Each cloud of rows lies close to a flat space through zero, with a little noise off it, and is much wider in some directions of that space than in others. After each cloud: how many dimensions does that space have?
In the rows, 128 means zero.

[[ 81 116 114 166 157 121  60 158 150 169  80 171 113 171 146]
 [138 191  92 129 106 160  76 151 218 160  78 130 170 210  85]
 [110 115 119 169 157 100  66 201 211 130 134 147 101 160 176]
 [195 183 135  56  64 181 227  44  58 113 132  75 184  94  34]
 [119 141 120 131 124 114 110 141 117 135 105 145 117 128 133]
 [122 115 136 127 136 151 144  91  96 142 133 124 139 123 106]
 [ 75 101 126 175 170 108  55 170 163 161  98 172 101 165 169]
 [128 132 114 149 142 131  92 157 199 133 132 125 134 169 132]
 [136  48 167 140 164 141 198  87 107  98 231  82 118  76 153]
 [116 181  90 146 125 151  39 173 226 177  63 152 158 226 103]
 [186 143 131  94 102 141 196 109 149  78 188  73 146  95 107]
 [144 154 112 132 125 159 117 127 200 143 126 107 164 178  94]
 [117 162 103 149 131 156  67 156 227 170  90 137 160 212 101]
 [145 109 151  95 112 144 203  67  38 111 150 108 136  73 109]
 [138 124 140 104 110 108 168 110  57 101 140 129 115  73 134]
 [146 138 121 133 132 178 124 116 209 140 157  91 166 175  95]
 [ 99  76 144 142 156  98 130 133  77 120 143 150  89  88 174]
 [125 115 130 138 140 130 121 137 152 129 145 121 126 132 136]
 [101 112 113 174 166 125  52 177 227 158 121 140 123 193 151]
 [112  85 143 151 159 129 122 139 151 123 166 124 109 128 164]
 [184 148 138  76  85 120 214  96  76  71 164  90 126  58 114]]

4

[[121 134 120 125 137  87 156 149 126 118 147 175 121 116 140]
 [152 148 175 128 125 145 115 188 161 126 125  83 136 133 137]
 [143 150 134 132 128 135 136 161 150 138 128 105 119 137 136]
 [137 145 116 126 127 117 145 154 141 136 126 137 120 131 134]
 [170 135 244 132  99 207  44 210 185 137 117  12 159 154 134]
 [137 131 124 138 126 149 127 117 134 142 122 106 129 140 122]
 [113 121 106 117 137  86 167 124 110 113 140 183 127 106 137]
 [132 104 175 126 126 176  72 111 128 125 114  84 147 148 119]
 [119 156  33 140 150  68 208 107 110 133 130 203  96 109 130]
 [136 137 126 134 124 148 121 129 140 139 117 102 133 141 122]
 [134 160  69 140 131 125 171 117 133 149 116 132 111 135 118]
 [130 145 117 130 134 102 162 157 133 127 136 154 118 119 141]
 [116 105 122 136 130 171  89  62 114 142 102 104 135 157 108]
 [113 107 113 118 137 101 133 105 103 106 138 179 127 108 134]
 [132 123 126 123 128 101 144 154 125 117 138 149 125 108 139]
 [104 126  76 130 137  87 163  90 102 120 136 185 119 113 126]
 [117 104 130 131 125 149  92  78 117 122 119 115 137 139 116]
 [130 133 125 125 131 102 149 156 130 119 136 148 125 120 140]
 [132 134 107 134 127 157 123 102 127 149 112 103 123 151 110]
 [125 126 125 140 123 158 114  94 129 141 115 103 131 149 115]
 [116  94 122 125 125 150  93  67 106 131 120 120 137 143 111]]

3

[[162 116 153 147  95 117 116  97 133 155  81 151 116  90  60]
 [151 121 120 119 125 108 151 135 131 182 104 126 160 121 117]
 [130 138 103 114 146  90 149 134 106 154 115 118 124 147 110]
 [ 95 151  76 138  98  75 171 152  66 133 147  93 109 181 105]
 [114 134  96 127 138 134 167 193 113  88 163 124 148 149 184]
 [176 180 192 102 177 139  80  89 138 129 138 119 136  93 154]
 [187 187 179 119 162 155  61  42 141 147  61 146 114  63  59]
 [ 95 133  56 137 108  82 181 154  79 153 136  89 116 165 106]
 [166 113 140 122 113 119 146 134 148 182  96 141 170 110 115]
 [134 124  78 123 139  85 168 152 103 166 118  98 122 126 115]
 [114  42 150 171  24 142 163 198 151  87 165 169 152 141 164]
 [197 154 209  96 166 177  80  89 185 166 115 139 193  67 170]
 [ 98 114  62 146 122  98 182 184  90 108 153 103 105 146 137]
 [ 86 124 104 140 136 176 129 163 132  55 168 129 121 141 180]
 [ 98 123 106 122 128 140 119 100 138 155 123 113 134 145 118]
 [125 195  96 128 122 100 130  91  79 165 114  88 119 147  72]
 [134 122 123 122 134 108 138 130 123 148 121 124 130 129 118]
 [129 122 143 122 157 168 107 133 160  99 134 144 139 109 167]
 [165 128  92 122 144  86 173 165 113 159  78 145 134 118  93]
 [134 147 127 115 176 154 107 125 140 102 124 135 124 112 149]
 [164  89 204 126 100 139  87  78 181 186 116 138 157  85 127]]

8

[[125 138 148 160  99 134 140 167 110 168 123 108 133 107 107]
 [117 127 115 115 143 114 113 116 146 123 125 123 146 131 146]
 [ 98 137 110 129 123 100 125 136 156 162 135 120 142 116 130]
 [135 115 154 142 113 140 137 148 105 158 127 110 119 132 127]
 [106 114 137 121 118 115 115 154 132 171 118  90 134 126 139]
 [124 133  96  90 157 112 151 124 130 108 149 143 100 163 151]
 [149 118 124 110 137 134 120 115 130 102 134 158  93 126 119]
 [142 119 132 133 130 149 140  74 124  85 138 162 125 149 122]
 [144 145 114 128 134 111 158 147 120 133 153 154  91 123 109]
 [142 104 139 106 153 136  94  83 136  80 109 125 150 144 152]
 [113 124 145 151  99 149 115 131 127 145 112 112 150 112 120]
 [137 144 127 145 120 137 135 116 126 104 128 151 131 113 102]
 [119 140 137 150  99 111 145 196 117 200 136 108 103  98 102]
 [157 151 116 125 145 127 138 160 112 119 137 141 102 121 128]
 [122 131 123 111 133  98 127 183 126 168 127  99 110 118 132]
 [125 126 161 168  90 149 114 138 119 153 107 109 153  97 100]
 [114 177  82 130 123 116 150 174 135 140 146 148 103 107 113]
 [113 129 143 141  96 128 115 170 127 169 113 102 128  96 104]
 [110 142 134 147 105 137 111 148 132 140 104 103 161 100 114]
 [134 110 141 111 138 136 114 108 121  98 112 115 139 144 138]
 [119 118 135 133 121 137 119 117 130 134 121 119 143 133 137]]

8

[[123  94  87 115 154 112 157 120 109 174 138 116 142 135  98]
 [118 122 142 118 122 146 109 120 131 137 115 131 126 130 115]
 [129 143 139 131 123 135 126 134 132 111 129 129 118 123 139]
 [128 141 146 130 116 139 108 121 134 115 119 133 123 122 132]
 [146 142  78 152 156  80 189 152 114 117 171 114 148 131 144]
 [128 160 184 130  94 157  85 130 150  84 111 139 112 118 154]
 [119  95 110 106 141 135 131 110 119 174 112 122 131 133  96]
 [117  94 114 100 136 140 124 110 122 164 119 130 130 137 100]
 [128 142 160 127 106 143  98 124 137 110 119 136 122 119 140]
 [117  94 111 104 134 141 121 106 121 175 111 127 128 134  89]
 [137 102  45 127 180  73 202 137  98 175 161 104 155 145 105]
 [120 114 128 115 130 138 119 122 129 146 114 130 125 131 113]
 [118 126 166 115 105 162  79 113 144 123 104 140 114 125 122]
 [118  96 124 106 134 144 114 113 128 162 113 124 128 135  93]
 [139 132  94 141 149  93 176 144 114 129 154 118 140 134 134]
 [127 166 188 143  89 156  78 130 151  78 115 140 113 121 158]
 [125 121 134 125 125 138 127 123 126 134 125 129 125 131 124]
 [121 134 167 127 106 164  88 115 145 117 113 135 115 124 128]
 [132 151 153 141 115 127 117 134 134  99 128 133 120 119 149]
 [127 131 143 124 124 132 116 124 133 116 124 129 129 121 135]
 [126 152 165 137 103 147  98 136 142  88 119 138 114 117 145]]

2

[[128 156 166 149 111  90  94  83 136 195 129 136 111  92 170]
 [131 179 162 151 131  88  66  56 133 202 151 130 135  94 162]
 [ 64 199 156 173 132  72 153 136  87 234 115 133 114  81 193]
 [137 105 126 141 129 135 166 141 113 127 104 114 143 128 125]
 [ 75 179  78 125 166 115 143 178  81 161 121 143 141 127  77]
 [160 104 159 105  90 129  86 102 168 106 130 141  80 134 155]
 [126 108 131 132 120 146 144 118 162 115 159 122 141 119 150]
 [122 139 147 147 129 132 117  90 157 151 169 114 160 107 156]
 [ 98 172 108 133 167 128 114 124 112 131 170 120 175 132 110]
 [142 104 151 133 102 126 130 124 145 127 119 131 103 124 161]
 [144 135 116 138 166 148 122 111 108  91 153  99 192 153 102]
 [110 135 176 145  83  93 136 122 140 186 105 143  62  91 208]
 [138 110  89 152 179 153 194 160  65 102  99  91 197 153  63]
 [158 104 128 129 119 140 107  92 170 137 144 123 147 118 117]
 [125 130  99 126 150 136 140 142 113 124 122 127 153 138  90]
 [133 102 145 125 100 125 150 149 129 124  91 135  82 122 153]
 [ 73 168 105 123 139 121 136 151 130 152 153 144 127 114 134]
 [172  74 136 132 129 156 168 144 106  65  93 101 137 161 120]
 [100 156 170 149 116 111 117  95 143 161 163 120 126 105 208]
 [141 113  76  91 156 170 120 146 138  53 155 126 163 171  49]
 [189  45 108  98 103 169 130 131 175  66 110 130 119 149  76]]

6
